All groups share one centre, and each spreads out both ways along 9 directions, with some noise.
Some rows, each with its group after it:
[  2   1  14  -6 -20  25  -2 -23  12   2 -19 -11   5   5  18]
J_273
[ 16  -5  -2   1  -7 -12  11  16  -5   5  -2 -18  13   4   2]
J_168
[ -2 -19 -10  -9   0 -12  22  -5   7   5 -20 -19  23   3 -21]
J_764
[ -2  -4  -8  26   2   6  16   6 -16 -19 -25 -31  -1  -9 -21]
J_240
[ 17 -20   0  32  25 -10  -5   2  13  16   0 -28  -1 -16  10]
J_275
[-19  -3  -6 -11  -3  -6 -19  -7 -10   5   9   4 -18 -12  -4]
J_764
[-1  1 -7  2  7 -7  3 -6  1 -5 15  1 11  3  1]
J_168
[ -1  -9 -13 -26 -10 -23  -6   3  -2  21  23   0  12   6   0]
J_240
[-14  -5  16 -20 -30 -13 -13  23   7  -1 -11   3  -7  11 -20]
J_764
[ 16  -1  11  -4  -4  25   9  -6  -9  -9  -7   8 -16 -21  -5]
J_168
[  8  14  -7   7  10   1  16  -7  -4 -15   4 -19  18  -1  28]
J_836
[-18  -6   0   0  -9 -23 -27   7 -10   3  23   5 -18  -5 -11]
J_764
[ 16   1   8 -33 -23   4 -18  -3  14  21  23  -2   8   4  27]
J_764
[15  0 -5  7 10  8  1  6 -3 12 -7 -8 -5 -8 12]
J_836
[ 13  -5 -21 -39   5  -6   0   1   1  33  22   7  13   0   9]
J_273
[  4   2 -23 -15  -8  -6  12  19 -17  13 -15 -25  11   5   0]
J_240
[ 17  -6  -1  -4 -19  16  26 -25 -19 -10  -4 -12  15  -6   0]
J_275
[  1 -21  -1  -4   9 -14 -13   1  14  15  21   5  -3  -8 -25]
J_240
[  8  14   9  11  12 -11  18 -14 -16 -19  -3   0  -2 -17  55]
J_168
[-10   8  -5 -26 -14  13  -1  -2   2  -2  -3   5   5  10  -9]
J_836
[ -3   6 -12  -3  -1  17 -10   4  -3  10  -4  -6  -5   4  -6]
J_275
[  0   1  -4   1  -4  11 -16   3  15  18  -4 -14   5  14   3]
J_273
[26 -1 -4  3  4 -1 10 -7 -2 11 14 -6 16  1 25]
J_273
[ -2  10   0  22  -3   0  -2  12 -13 -12  -9 -16  -5   3   7]
J_764
[-23   5  16 -24 -15 -10 -16  16  17   1 -17  12  -9  12  -3]
J_168
[ 18 -10  19 -11  -4  -5  -1  -5   5   6  21  24  -6 -11   7]
J_273
[ -2   7 -10  15  10   2  -8  -3  -9  -2  14  -4  -4  -2   6]
J_240
[ 11  -9  17 -10  -2 -37  21  -3   7 -11  17  12  23   2  17]
J_168
[ -9  -5  -8  -5  -1  -5  11 -13 -12 -12  -5 -15   3 -13  -3]
J_273
[ 11   0   6  14  11   2   1   8   8  -8  17  11   1   2 -13]
J_240
[  3  13 -11   5  -8   2  22   0  -8 -20   8  -8  32  25  -9]
J_168
[ 13  10 -19  17  18  32   4 -15 -14  -1  16   3  -2  -6  -1]
J_275
[ 25   8  17   7 -10  -9  24  34   0 -16  -2   7  16  16  -7]
J_273
[ 11 -31  16 -22 -20   2  -7  -5  11  24 -14  -6 -11 -16 -15]
J_275
[ -4 -16 -10 -16 -16  10  -5 -22  -6   8  16   2   2  -1 -31]
J_275
[-10  12  -1 -17  -3   9 -12  10  -3   3  -6  11 -18  -2   4]
J_275
[-14  -3 -18   5   1  -2 -24 -25 -13  10  20 -22  -8 -14  21]
J_764
[ -2  -4  -5 -21 -17  14  -3  -4   1  13 -13  -9   3   4  -9]
J_275
[ 24   8  -9  14   5  23   5  12 -25   5 -14 -16 -17 -19  14]
J_168
[-2  3 -4  1  8 11 -5  0 -1  2 -1 -1 -9 -7 -3]
J_240
[  4   7  11  11  -9 -19  20  13 -25 -39  23  23   1   0 -19]
J_273
[ 21   2  24  -3  -3  14   9  20   8  -6  -4  28 -10  -1 -18]
J_836
[  1  17   8  -8 -14  10  25   8 -14 -31 -12  17   6  10 -14]
J_764
[ -4   8 -10 -11   0  32   5 -16  17  -4   1   0  20  19 -20]
J_273
[  6   5  -7  24  -5   3  20  -8 -18 -24   9  -6  17  10 -16]
J_836
[ -9   2  -5 -19  -8 -19  -7  14   2   8  11   7   7  13  -4]
J_168
[-12  -1  -9   8   5  -2 -12  -4   0   0   8 -10  -3  -2  -5]
J_836
[ -1 -15 -16   1  19   2  -4 -22   5   7  33   4   4 -10 -22]
J_240
[ -3  14 -11  12   4  12   0   3 -11  -9   0  -6  -1   4  -2]
J_240
[ -7  -2 -27   2  -4 -11   1 -11 -16   5  15 -25  18   6   0]
J_168
[ -3   1   2   6 -15  21   1  -2   1 -13  -1   2   5  14 -38]
J_275
[ 10  -4  -9  -5   1   5  -4  12   1  18  -5 -12   0  -3   1]
J_168
[-21  -4 -32  20 -12  -2 -14  -6 -28  11  -1 -28   0  12 -22]
J_836
[ 10 -28   4  -1  -5 -15  14 -15  11   7  -8 -31  21  -9   3]
J_764
[-28  -3 -27  -3  -8   2   3  -8 -38  -9 -19 -27 -13 -17 -20]
J_240
[-18  -3   6  -7 -16   9 -14 -14   4  -5  -8 -11  -8  -4  -5]
J_764
[  5 -15   1  -2  10  19   6 -17  19   4 -12 -13   4 -12 -13]
J_240
[ -5  -5   0  24  21   7 -19   2  19   6  -7 -19 -12 -10   2]
J_836
[ 3 14 -4  1  7  7 -3 17 -3  0  0  5 -5  3  5]
J_275
[-23  24 -17 -17 -14  24   4   4  -8 -15 -14  -4  10  24 -20]
J_273
[ -4  -4  -1 -29  -4   5 -18   8   9  26 -12   2 -17  -9   7]
J_836
[  9  18  10   2  -6  26   4  19 -13  -7 -24  13 -20  -1   3]
J_836
[ 19 -17   3   0   7 -13  -3  -7   2  24   3 -15  -4 -22  31]
J_273
[  7  -8  -9  11   0  -4  -4   8 -11  14   4  -5  -5  -2 -11]
J_836
[  5  -8  14 -14 -19   8 -13 -16  19   7   4 -17   7  -2  14]
J_764
[-15  12   0   6 -19   3   0  -3 -28 -25   2   5 -11   1 -11]
J_275

New rows, each followed by its group:
[-13  -4  -6  -3   8  13  11 -17  -1 -10 -16   2  -2  -8 -19]
J_764
[ 13  -1 -23  -4   4  23   3  -4  -7   8  19  -4   8   1 -26]
J_168
[ 16 -16  -1  22  18   3  -4 -10  -9   9  20  13 -18 -23 -11]
J_836
[  7   2   5   4  14  -1  -1   6  15   1  -6 -15   1 -10  22]
J_836
[-17  22   9  19  -7   5  -2  18   2 -34 -14 -12   2  16  -5]
J_836
[ -1   3   4 -12 -15 -15  21 -16 -21 -27  21  17  14   1   1]
J_168
[  1   1  -1  13   5 -11   5   2 -22 -10   3   0 -11 -15   7]
J_764
[ -4  10  -1  24  -3   7  -8  15 -22 -16  -1  -3 -21  -5 -13]
J_168
[  3  -3   5  -3   5  -7   3  19  -4   4 -16   5 -16 -11  -1]
J_764
[ 18  -5  -3   6  19  20   6 -21  -9   5   6   9 -14 -27  14]
J_836
[ 14  24  -2   9   5   6  16  12 -21 -12 -11  -4  -1  -1  35]
J_168
[  1   6  -5  -1 -11   4   3  11 -11   1  -8  -5   1   8  -6]
J_836
[-14  -6 -10   2   9  -9 -16  -5  10   4  23   6   2   4 -18]
J_168
[ 24  -6   2   2  11   7   4   9   4  17  -5   0  -5 -12   9]
J_836
[ 19  -5  20  -7  -6  16   4  -9  16   6 -13   0   1  -7  19]
J_273
[ -4  10   1  18   2  15 -15   5   5  -9   9  -2  -6   8  -9]
J_764
[ 14  -3   1  13 -13  20  14  -4 -28 -22   5  -5  -8 -13 -26]
J_168
[ 14 -25  -2 -26 -15  -1   5  -4   4  28   1   6   5  -2 -22]
J_836
[  2  -1   0 -16 -24  -3  -1  14 -26  -1   0   2 -13  -8 -10]
J_168
[-6  8 -5 -9  4 11 -9  4 10  4 -3 -2 -3  3  1]
J_836
[-27   6 -23 -38  -9   4 -24  -3   2  20   8   1  -3   8  -6]
J_836
[ -1 -13   1 -14  -4 -12   1 -10 -17   3   0  -2 -17 -29  10]
J_240
[  9  15  -8  15   6  -1   0   6 -10  -2  11  -5   5   6  24]
J_240
[  4  -1  -5 -10  13   9   0   2   6   7   1   5  -6 -10  -6]
J_273
[-12  -9  -3   0  -3 -27 -10   1  -7  -2  19   0  -3  -6  -6]
J_275
[  7   9  -1   2   1  -2  10  18 -11 -10  -2   2   0   1  -1]
J_273
[  8   2 -13   9  12   7   6  11   9   7  -5 -14  15  12 -10]
J_764
[  2   1  17   0  -4  -3 -18  -5  23   6  13   7   1   8  18]
J_240
[ 22   2   8  14   9  10  31   8   8 -19  -7   2  20   8 -15]
J_764
[ 8 13 -7  0 20  7  6 -6 -2 -9 18  7  2 -9 19]
J_836
[  3 -18   7   2   1   1  -7  -6  23   9  -5 -19   6  -4  -6]
J_764
[ -9  -9  -5 -11   6  -2  -5 -19   7   4   7  -6   1 -11   4]
J_275
[  2  13   2   3  16   4 -10  31 -11   4  -6  25 -35 -13   1]
J_764
[ -5   4   5 -18  -3   2  -3   3  14   0   2  13   5   9  -6]
J_168
[ 13  -5   4 -14 -14  17   9  -6 -19   4  -3  23 -13  -8 -15]
J_836
[ 15  11  24   1 -31  -2  -7   8  -4  -1  11  19   0  18  18]
J_273
[ -1  14  12 -15 -11   6   4   6 -10 -16  -7  14 -13  -6  10]
J_836
[ 32  11  -8  -2  15  28  35   2   1 -11   4   8  24   6 -10]
J_240
[  8  21 -23   7  40  42 -17 -19  -6  10  33  23 -21 -18  18]
J_764
[  2  -4   3  10  -2 -31 -19  21  -4  14  14  -5 -10  -3  16]
J_240
[ -1  10  -2  27  -2   5 -23   4  -2   6  14  -2  -7  12   7]
J_273
[ 14  -9   3   2   0 -30  18   4   4  -7  23   2  26   9  -2]
J_168
[  3   0  -2  -7  -8   6  -5   2   5  16 -16 -18   2   3  18]
J_273
[ -2  22   4   0  18   6  -5  22   9 -11   4  23 -10   4   6]
J_275
[  5  -7  11  11  12   9  -8  12  12  10 -29 -12 -21 -18   7]
J_764
[ 12   6  11   6  10 -16 -18  39   0   6  27  36 -22  -2 -10]
J_240
[ 12  16 -38 -11  10  14 -13  26 -24  33  11  -7  -9   1   9]
J_168
[ -8  10  10  20 -17 -14  -4   0  -6 -19   7 -10   8  15  14]
J_240
[-24  22   1 -27  18  -6 -20   6  34 -15  20   2   7   4  20]
J_836
[ 10  11 -21 -13  13  18  -6   8   9  28  -1  -9   9   8  17]
J_240
[ -1  -1   0   3  -4   2  -5 -15  -8  -3   6 -11  -4 -11  16]
J_764
[ 22  -5  16   4  12   8  12   8  11  -3  -6  10  -5 -12  -1]
J_764
[ 14   6   2   5  21  20  11  26  18   2 -15  14   1   9 -24]
J_764
[ -2  25 -27   1  -2  -8   8  27 -34  -3   4  -2   5  17   6]
J_764
[-10  17   9  13  10   5  -4  -2  -1 -30   3   2 -11 -10  12]
J_836
[ -6  -9 -14 -11   9   3   1  -5  10   6   0 -13   8  -3 -18]
J_273
[ -2  -6  -5   1 -15  -3   4  -9 -14  -3   2 -14   4  -1  -7]
J_275
[ 13 -12  -6  -1  18  18  19 -15   0  -6   5   4   1 -19 -21]
J_240
[-16  18   1 -16 -17   7 -11   6 -20  -3 -19   0 -21  -4  22]
J_240
[ -7   7 -14   7  22   9  -2  -2  -9 -10  16   9 -11 -10 -14]
J_273
[-18   0   8 -11  -5  12  10 -33  12 -23 -16 -12  11  -4   7]
J_275
[  5  16 -10   7   8  -2  -6  15 -16  -2  19  12  -8   2   8]
J_240
[  0   4   4  14  -1 -12  -9   0  -3  -2  14  -4  -1   2  17]
J_240
[ 11  17   1   5   5  33   4   9   9  -1 -22  -8  -1   7  11]
J_764
[ -9  23 -22  23  19  27 -10  34 -15  -7 -10   2 -22   4 -32]
J_240
[  2  -6   4  -5 -17 -11  26   5   1 -16  -9 -10  28  17 -24]
J_764
[-21  14  -8  -7  -1   3  -8 -10  -8  -7  -1   1  -6   1  14]
J_168
[ -2   2 -21  19  11 -11 -24  37   0  26  10 -11  -6  15 -16]
J_836
[ 16   3  17 -11  -1  15  18  -1  21  -5 -22  -1  13   2  13]
J_168
[ -4   8  14  -6   5  -6  -4  23  18 -13  12  27  -2  11 -22]
J_275
[ 10  -6  22  19  19  -3  -7  17  31  -8   6   6  -5  -6 -11]
J_836
[  0   4   8  19  -3  -6  -1   0  -2 -14   8  -4   4   5   3]
J_240
[  1  11  10   8  -6  10  -7  24  10  -2 -22  -9  -4  12   1]
J_240
[ 17 -26   8  -9 -14   9  -6  -2   5  23  -4  -5  -8 -10 -21]
J_275
[ 11   1  -3  -7 -21   4  21  -3 -28  -4 -10  -3   6   2   1]
J_836
[  9  -1  11  -8  10   1 -12  32  16  13   0  19 -18  -4 -13]
J_273
[  7  -4  -3  -6   2  -1  -6   3 -11   6  13   8 -14 -14  -3]
J_168
[ -8   6  -2   3  -8   1  -8   7   2   2 -10 -16   2   9   6]
J_240
[  5   7  -6   5   5  23   1  -4  -3   3 -14  -8  -5  -4   7]
J_836
[ 10  15   1 -17  -9   1  -4  19   7  15  -4   0   9  17  26]
J_240
[  1   8 -14  -9   5  17  19   4 -25 -18  -2  13  -9 -11 -30]
J_240
